Each new row is followed by its nearest point in the smallest flat space through zero that holds the last named rows.

K401, 5 rows:
[[  1 -24   9  29   0  -3  -9 -18  39  17  -1]
 [ 20 -28  26  14  18 -39  -5 -41  -2   9   3]
 [  2   8  22   9  -3   1  -7   1  19   0 -11]
 [ -9  15  -7  -5 -17 -35   8 -37   2   0   7]
 [ -9   0   6  28 -13 -17   7  18  16  -8   4]]
New rows:
[  8 -32  16  20 -20  25  -6   7  -7   8   2] : [  6 -21   4  15  10  13  -5  13   9   6   0]
[  2 -10  -4 -10  17 -11 -25  -4 -23  -5  -9] : [ 11  -8   4 -11  14  -3  -1  -6 -20   0   1]
[ -1 -17   3   0 -29  -1   0  -6  10  -5  15] : [-6 -4 -7  9 -7 -7  3 -5 11  3  5]

K308 (5 x 11):
[[-22 -14 -15   9  -5  -4  -1   1 -15  13   6]
 [-27  10  12  -6 -21  -3 -23  -2   0  41 -11]
 [ -9  14  18  -3   1  -8  24   1  -1  36   9]
 [ 11   1 -19  16 -14 -17  -7  14 -28  11 -25]
 [ -4 -13 -23   5  17   8 -25 -12  -8  26  -6]]
New rows:
[  7   7  26  20  -4  -9 -15 -26  -5   9  -9] : [  4  10   7  -4  -3  -1 -10  -1   3  13 -11]
[ 26   7  -9 -22  17   3   9   2  11 -10  24] : [ 19   2   4  -4  22   8  14  -6  11 -13   9]
[ -8  17  15   4 -12   2   7 -16 -10  23 -12] : [-6 12 12 -3 -8 -6  1  2 -2 26 -6]
[-11 -11   6 -10  25  23  -6  26  19  -9 -23] : [  4  -1   1  -6   7  10 -13  -7  12  -9   0]
[ -5  -7 -15  -6  15 -15 -24 -13 -14  26   9] : [ -8  -9 -16   4  12   4 -15  -9  -8  28  -2]

K301, 5 rows:
[[  0 -27   2  17  38 -21   8   0  -4  25   8]
 [ 21 -13  -5  -2  16   9   9   6  22  33  33]
 [ 16  -4 -44   3  16 -12  38   2  -5  17  20]
 [ 30 -23   0  -6  28 -28  11  28  24   7 -18]
 [ 43  -9 -12 -20   8  34 -10   2  20  23 -13]]
New rows:
[-4  4 38  0 19  0  2  9 14  1  6] : [ -4  -9  27   3   5  -8 -10   9  15   4   8]
[-17 -38 -15  -4   3 -11   2  -4  -3 -17  29] : [-10  -3  -2  10   6 -14  11   0  -4   4  17]
[  9  -9 -34 -20   6  -7   3  23   3  -2   5] : [ 19   0 -21  -8   3  -7  18  11   8   1  -2]
[  0  -7   3   5   0  -5  -9  -1  32  -6 -13] : [ 7 -4 12 -5  1 -4 -7 10 12 -3 -9]
[ 15   7  -2  -4  -9  23 -38  -7   5  -1  19] : [  5   6   8  -8 -12  31 -17  -8   8   8   8]
[  3   9   2  10 -11 -15 -13 -21  18   1  -5] : [-3  2  7 -1 -4  1 -5  1  2 -4 -2]

K179, 5 rows:
[[ 13 -18  28 -32  15  25  -9   5 -18 -18   5]
 [  2 -19 -14  -5  12  46  -6  25 -10   0   5]
 [ 20 -11   5   1  15  21 -23 -13  27  -9  25]
 [ 34  -2 -13  11  16  31 -23  15 -22  -8   8]
 [  1 -28 -23 -22   0   9 -40  -1 -36 -16   9]]
New rows:
[ 38  -3 -24  -5 -19  11 -10  -1   2 -14  21] : [ 19  -4 -13   9   7   9 -25  -4  -3  -6  12]
[ 29  -6  12   9  -3   2 -29  13  -7  -8   6] : [ 27   2   2   3  10   7 -19  -2 -12 -10   7]
[ 33  13   3   2  -9  10  15  11 -16   8  -5] : [ 20  15   7  11   7   7   8  14 -17   0  -9]

K869 (5 x 11):
[[ -2  20  18 -14 -23 -21  12 -44  40  19 -23]
 [  3  -2  17   5   9  21 -28   2  24  -9 -15]
 [-20  14  -1  -3  -4   0  -2  12  31 -14  -9]
 [  8  24  12 -28  36  10 -13   0  20  22  -8]
 [ -9  26  -1   3 -26  16 -21 -22 -28  -9   0]]
New rows:
[  4   8   2 -13  -1  11  14 -10 -24 -11 -23] : [  1   9  -1  -3  -5   3  -3 -10 -14   4   2]
[-14 -33  -6  30  -2   1  -9 -11 -10   3  -7] : [  7 -26   3  20 -12   2  -3  -3  -8 -10   0]
[ 3 29  3 24 -5 -3 11  1  1 10 17] : [-5 10 -5 -4 -6 -4  5 -4 -5  2  2]
[ 25   4 -13   3  10   1  -8  14  16  -9   8] : [ 2 -6  1  0 14  5 -4 14  7 -2  0]
[  9  -7  19   2 -26  20  12  -4  -5  38  -8] : [ 13  -6   9   1  -6  -3   0 -23  -5  12  -4]
[ 18   1 -17 -16  17 -12  -9   3   2 -17   4] : [ 1  1 -3 -5 13  1  1 10 -1  3  4]

K617:
[[ -9 -39 -10  -9  17 -11   9 -18  11  16  17]
 [  2  -8 -13   2  10  41   2  29   3 -14   2]
 [ 12  17  26 -22  -7  -4 -14  45   8   3  41]
 [  8  11  -5   6 -25 -21  -8   8   6  12  17]
 [-13   2  14  -2   2  18 -11  -9 -10 -23  -8]]
New rows:
[-21 -10   2 -18  16  -9  -6   3 -15  -6 -14] : [ -7  -6  12  -9  15   3   2 -11  -4  -5  -5]
[ 10  -4  -9  -4  -9   7  -5   0  -4 -14  -3] : [-2  0 -5  5 -5  9 -4  2 -1 -7 -1]
[ 24  10   5  -5  -2   3 -12 -11  23  15   4] : [  5   5   2  -2  -4 -11   1   5   3   8   5]

K197 (5 x 11):
[[ 23   5   1  21  14 -27   8   3 -35  -8  -9]
 [-13 -15 -18 -16  13  17 -30   2  10   2   3]
 [  8  -3  -7   9 -23  -9  20  -6   8   4 -15]
 [ -7  -8 -20   8   1  14   5 -29   0   8 -10]
 [ -5 -24  16 -16  -7 -28  33  12 -13  32  11]]
New rows:
[-26 -13  16  20 -18   2   2  -8  18 -25  -7] : [ -2   9   2   3 -15  10   5  -6  17  -4  -3]
[-12 -10 -21   8   8  17   1  18 -12  -2  21] : [ -6  -7  -5  -6  13   4 -11   0  -5   3   5]
[ 17 -18 -23 -15  11  22   8 -14  -6  11  15] : [-10 -16 -14  -4  10   8  -2 -14  -5  13   0]

K647:
[[ 21  21 -17  14  13  24 -10   6 -19 -19  -2]
 [ 14 -33 -19  21  14  -6 -12  -7  -9  15  12]
 [ -4  -6  -5 -11  19  -7  -2 -10   5  -7 -19]
 [  6  23  18   2  10  13   4  -1   6  -8   8]
 [  9   5  -4  12   7  -7  14   0  -5   5  15]]
New rows:
[  0  -4  11  -2  -3   1  12 -26  20  -7  15] : [-3  0 18 -2  7 -4  6 -7 13  6  8]
[  6 -21 -20  18  14  26  22  -1   3 -10  24] : [16 -4 -9 19 13  2  0 -2 -9  4 15]
[ -2   3 -11  18 -26  -3  -6   0   1   9 -13] : [ -3  -5 -10   1 -20   0  -4   9  -8   3  -1]
[ 20 -17   8 -17 -21  24 -11 -23  13 -14  20] : [  0  -7  16   2  -6  17 -20   0   7   3   6]
[-15 -22   1   8  -2  18 -12  -9  18  13 -15] : [ -6 -23   7  -5  -2   5 -21  -6   9   5  -6]
[ 12 -20  15   9   5 -25  25  12   1 -26 -10] : [ -2   0  -4  -3   9 -16  15  -4   2   2  -1]

K183:
[[-10 -11  -1  21  32   1   1   3  20   8  22]
 [-21  -3  26 -13  41   9   7  19  28  41  14]
 [  4  27 -21   2  27 -13   4 -15   9   8 -20]
 [  7  -2  -3  21 -22 -11 -14  38  -6 -18 -24]
 [-23   0  -9 -37  26  22  15  -2  12   4  12]]
New rows:
[-24  24  24  -1 -23   2  -7 -14  13  16 -24] : [  7  13  17 -12  -7  -6   0  -1  -4  19 -15]
[ -6  -4  16   6  25  -2   8 -19  23   2 -11] : [-2  5  2  5 22 -3  3 -9 11 15  5]
[ 14  14 -19 -11  -9 -24  -5 -22  17  16 -16] : [ 11  23  -7  -2   4 -13   2 -20  -3   8 -19]
[ 15 -25 -23 -23   6 -14 -26  -6  26  23 -16] : [-1  9 -2 -4 11 -3  2  0  5  8 -8]

K862, 5 rows:
[[ 30 -45  -4  25   3  24  -6  30 -12 -28  22]
 [ 25 -14   4  11   1  -1  24  23  14   9  13]
 [ 18 -21 -25  -2  38  40  11  42  10  -7   5]
 [ 14  -5 -14  17  15  34  -3   3   0   7  -8]
 [ 15  16 -17  19  15  29  -7  -6  22 -16 -13]]
New rows:
[ -2   3 -11 -14  10   5   4   4   7  -8  -2] : [ -4   5  -8 -11  12   4   1   8   7  -7  -2]
[ 10   9 -27  30  -4  26   5  11   0   0  10] : [19 -4 -9 21  8 24  0  3  7 -1 -3]
[ -4 -15   9 -18   8  -2   6  -2  22 -11 -11] : [ -3   4  -3 -11   6  -5   4   8  10  -9   2]

K748:
[[-13 -16  31   3  34 -14  40  31  24 -38   8]
 [-22 -14  -5  15 -10  10 -18  10  -9 -21  18]
 [ -7  -6  -9 -16  14 -16  -3   6  23 -27 -28]
 [  8  13  14  21  -7   0  25   3  30 -10 -14]
 [  1  -3  -3 -11  30  17  35   6  -4 -17 -30]]
New rows:
[-3 -7 17 12  0 -1 26  5  6 -6 16] : [-1 -1 19 14  4  1 20 11  6 -5 15]
[ 38  -8  -7  29 -10  22   9 -27   7  12  -3] : [ 14  18   0  19 -18  19  12 -12  -1  16  -9]
[  5  21   3 -19  13   5  -4 -18  -2 -10  -9] : [  6   3  -7 -12   7  -1   2  -5  -1   4 -15]
[-12 -11  23  16  -1  14  18 -38  -7 -13   0] : [-1  1  5 15 -2 17 15  4 -4 -5  2]
[ -7  -7  22  -9  16 -35  11 -13   2  -1 -20] : [  6  -1   8 -18  18 -22   9   4  15  -1  -7]
[ -4 -16 -17   2  -7   8  -3   2   8   3 -16] : [ -3   0 -12   0  -4   6  -7  -3   1  -8 -14]

K668:
[[  9 -26  19  21  -3 -22  -3 -27  -9   6   2]
 [ 20 -29  -4 -17  -8  -7  -3  22  -9 -20   1]
 [  4 -23  -2   9  -4 -23  33 -19  13   0  -7]
 [  6  -9 -17  -6 -11 -18   4  -1  38 -19   4]
 [ 46 -34  20  13  32  11   4 -37   9  14  12]]
New rows:
[-34  25  12   4   2  27  28   0  12 -19  -2] : [-21  28 -11  -2   3  11  19   2   8   9  -8]
[  5  -8  10   5   8   0  28  13  -5  -1 -15] : [  3 -11  -1  -4   4   1  26   3 -11   4  -9]
[  9   0  -7  25 -28   5  20  -8  10  31  -7] : [ -7   1   1  11   2  -7  19 -16   6   9  -5]
[ -4  -4  17  16   9   0 -22  11   3   0  31] : [  6   1   9   5   1   2 -29  -5  -2   0  10]
[ 15 -41  27 -11  -5   0  -2 -14  -8   2  16] : [ 26 -34  14   4   4  -7  -5  -9 -12  -2   5]
[ -3  16   2 -12  17   1 -42   0 -18   8  15] : [  0  15  10   1   4  15 -39   5 -13   3  10]

K250 (5 x 11):
[[-12  -1 -17  -2  30   0 -19 -11   0   0  23]
 [  5 -35   2  19  -1  -9  12 -14 -16  -4   4]
 [ -9 -12   1 -17  21 -10  19   5 -24  20   5]
 [  1  13  -5  13  13 -17  -1  30   3 -12  -6]
 [  0 -22  27 -10  -7  17  -4  17   5 -27  -9]]
New rows:
[ -4  -8   4 -24  29 -23   9   5  29  -4  -3] : [ -8   1   1 -11  19  -2  -2  16  -4  -2   3]
[ 15   4  -8  14 -11 -20  -3 -13   8  -2 -15] : [ 10   7  -8  22 -14  -9   2  -7   4   0  -5]
[ -1 -26  -6   7  26   1 -10  10  -4   7 -11] : [ -5 -16   0   3  19  -6   0   6  -9  -7   7]
[ 12  19   5 -20   9   0  20   7 -19 -14  13] : [ -4   4   4 -13   8  -2   7  13  -6   6  -3]
[  1   7  -5  25  14   6  24 -11 -13 -29 -19] : [  6  -8  -2  20  -2 -11   4   5  -3  -9  -3]

K468, 5 rows:
[[ -4 -14 -19 -19  40  14 -26 -37 -30   6   5]
 [-28 -25  28 -25   4  35 -11  -4  27  -9   6]
 [-40  37  -1 -19 -15  22   8 -11   0  -9  22]
 [-28  22 -10 -51 -13  33   6 -11  12   6  -8]
 [-20  11 -22 -20  20  -9  22 -27   2  -5   7]]
New rows:
[ 18 -22  -8 -16  14  19 -14 -15  -3 -23 -18] : [  7 -23  -3 -16  18  11 -15 -10  -2   7 -11]
[-10 -17 -16  24  19  -5  19  -6  -5  -6  25] : [ -7  -6  -1  16  21 -18   9 -13  -3 -12  18]
[-13   2   7  22  -8  26   4  13  16   5 -15] : [ -3   0  15   1 -16  10  -2  14  11  -2  -1]
[  2  14  24  12  11  16  18  14  18 -12  15] : [-13   0  17  10  -9   0   8   8  14 -11  12]

K532:
[[-17 -26   6   2  -4  19 -19  24   4  -7   4]
 [ -1 -12   9 -21  -6  16 -12  23 -18   3  12]
 [ -4   4  -1   8 -15  27 -17  -1 -23 -36  15]
 [  2 -20  32   6   7  54   1  -6  -5 -15  -3]
 [ 19  -7  13 -12  -4   2 -22   2  19 -17 -18]]
New rows:
[ -3  -2   0  17   5   0  -3  -8   4  11 -16] : [-4 -3  1 11  6 -1  6 -6 12  3 -7]
[  0  -3   0 -11 -15   1   8  16  -5  23 -11] : [  0  -5   3 -14   3  -4   3  12  -3  18   3]
[-24  -1  -3   0 -38 -38 -16 -11   1  -9 -24] : [ -3   6 -19   5 -10 -27 -18   4  14 -12  -4]

K806:
[[-12 -17   9 -10  21 -18 -13  14   7  -1 -13]
 [  7  -5 -19  10  16  -8  -4 -13  -3   9 -14]
 [  4 -35  16 -28  32  -7   1 -10  -5  13 -20]
 [ 14   0 -38  -4  10  24  -6  -2  -8   3   1]
 [ 12  20 -21 -13  -9   1 -15 -28  10 -21   6]]
New rows:
[ 22 -25   3 -16 -13 -13   6  16 -27  23 -22] : [  3 -21  10  -4  14   5  12   2 -11  18  -8]
[ -5 -13   5  23  15 -13   0   7  -6  23  13] : [-6 -9  4 20  9 -8  7 11 -6 16 -9]
[  9  26 -22 -13   5 -18  -3 -25  -3   4 -28] : [ 12   6 -19   1   8 -13 -10 -32   5  -4 -11]
[  6  -9   3  18 -14  -2  19   0 -22   5   7] : [  3   1   7  17  -9   6  18  -1 -10  14   2]
[ 12   3  17  29  15  -5 -14   0  -7   6 -25] : [ -3  -5   0  19  10 -17   2  -3  -2  12 -13]
[-13   0  29 -20  20  -8  16  21   3  -8  19] : [-13 -11  30 -18   0  -1   1  20   4  -4   4]

K437:
[[-27 -37  -3 -19   6   4 -23 -13 -16 -49 -12]
 [-26 -35  40 -15  25  23  10 -13 -11 -32 -15]
 [-11 -16  10  -7  34 -11  -4 -35  25 -54  -4]
 [-11  -3  26 -23  38  18   1   2   1  12  -9]
 [  3 -20  -9 -17  29  22  10  30  18   1  -2]]
New rows:
[ -8 -13  16  -4  16 -21  -9  -6 -16  37   9] : [ -6  13  14 -10   7   2  -9  -4 -12  21  -4]
[-11 -14   8 -23 -16 -17  21  24 -17 -20   4] : [ -6 -20   0   1 -11  10   5   8 -12 -12  -3]
[  0  17 -28  -2  -8  38 -10   9   2   1 -12] : [  2  -3 -18  -7  -3   5  -7  18  -3   9   0]
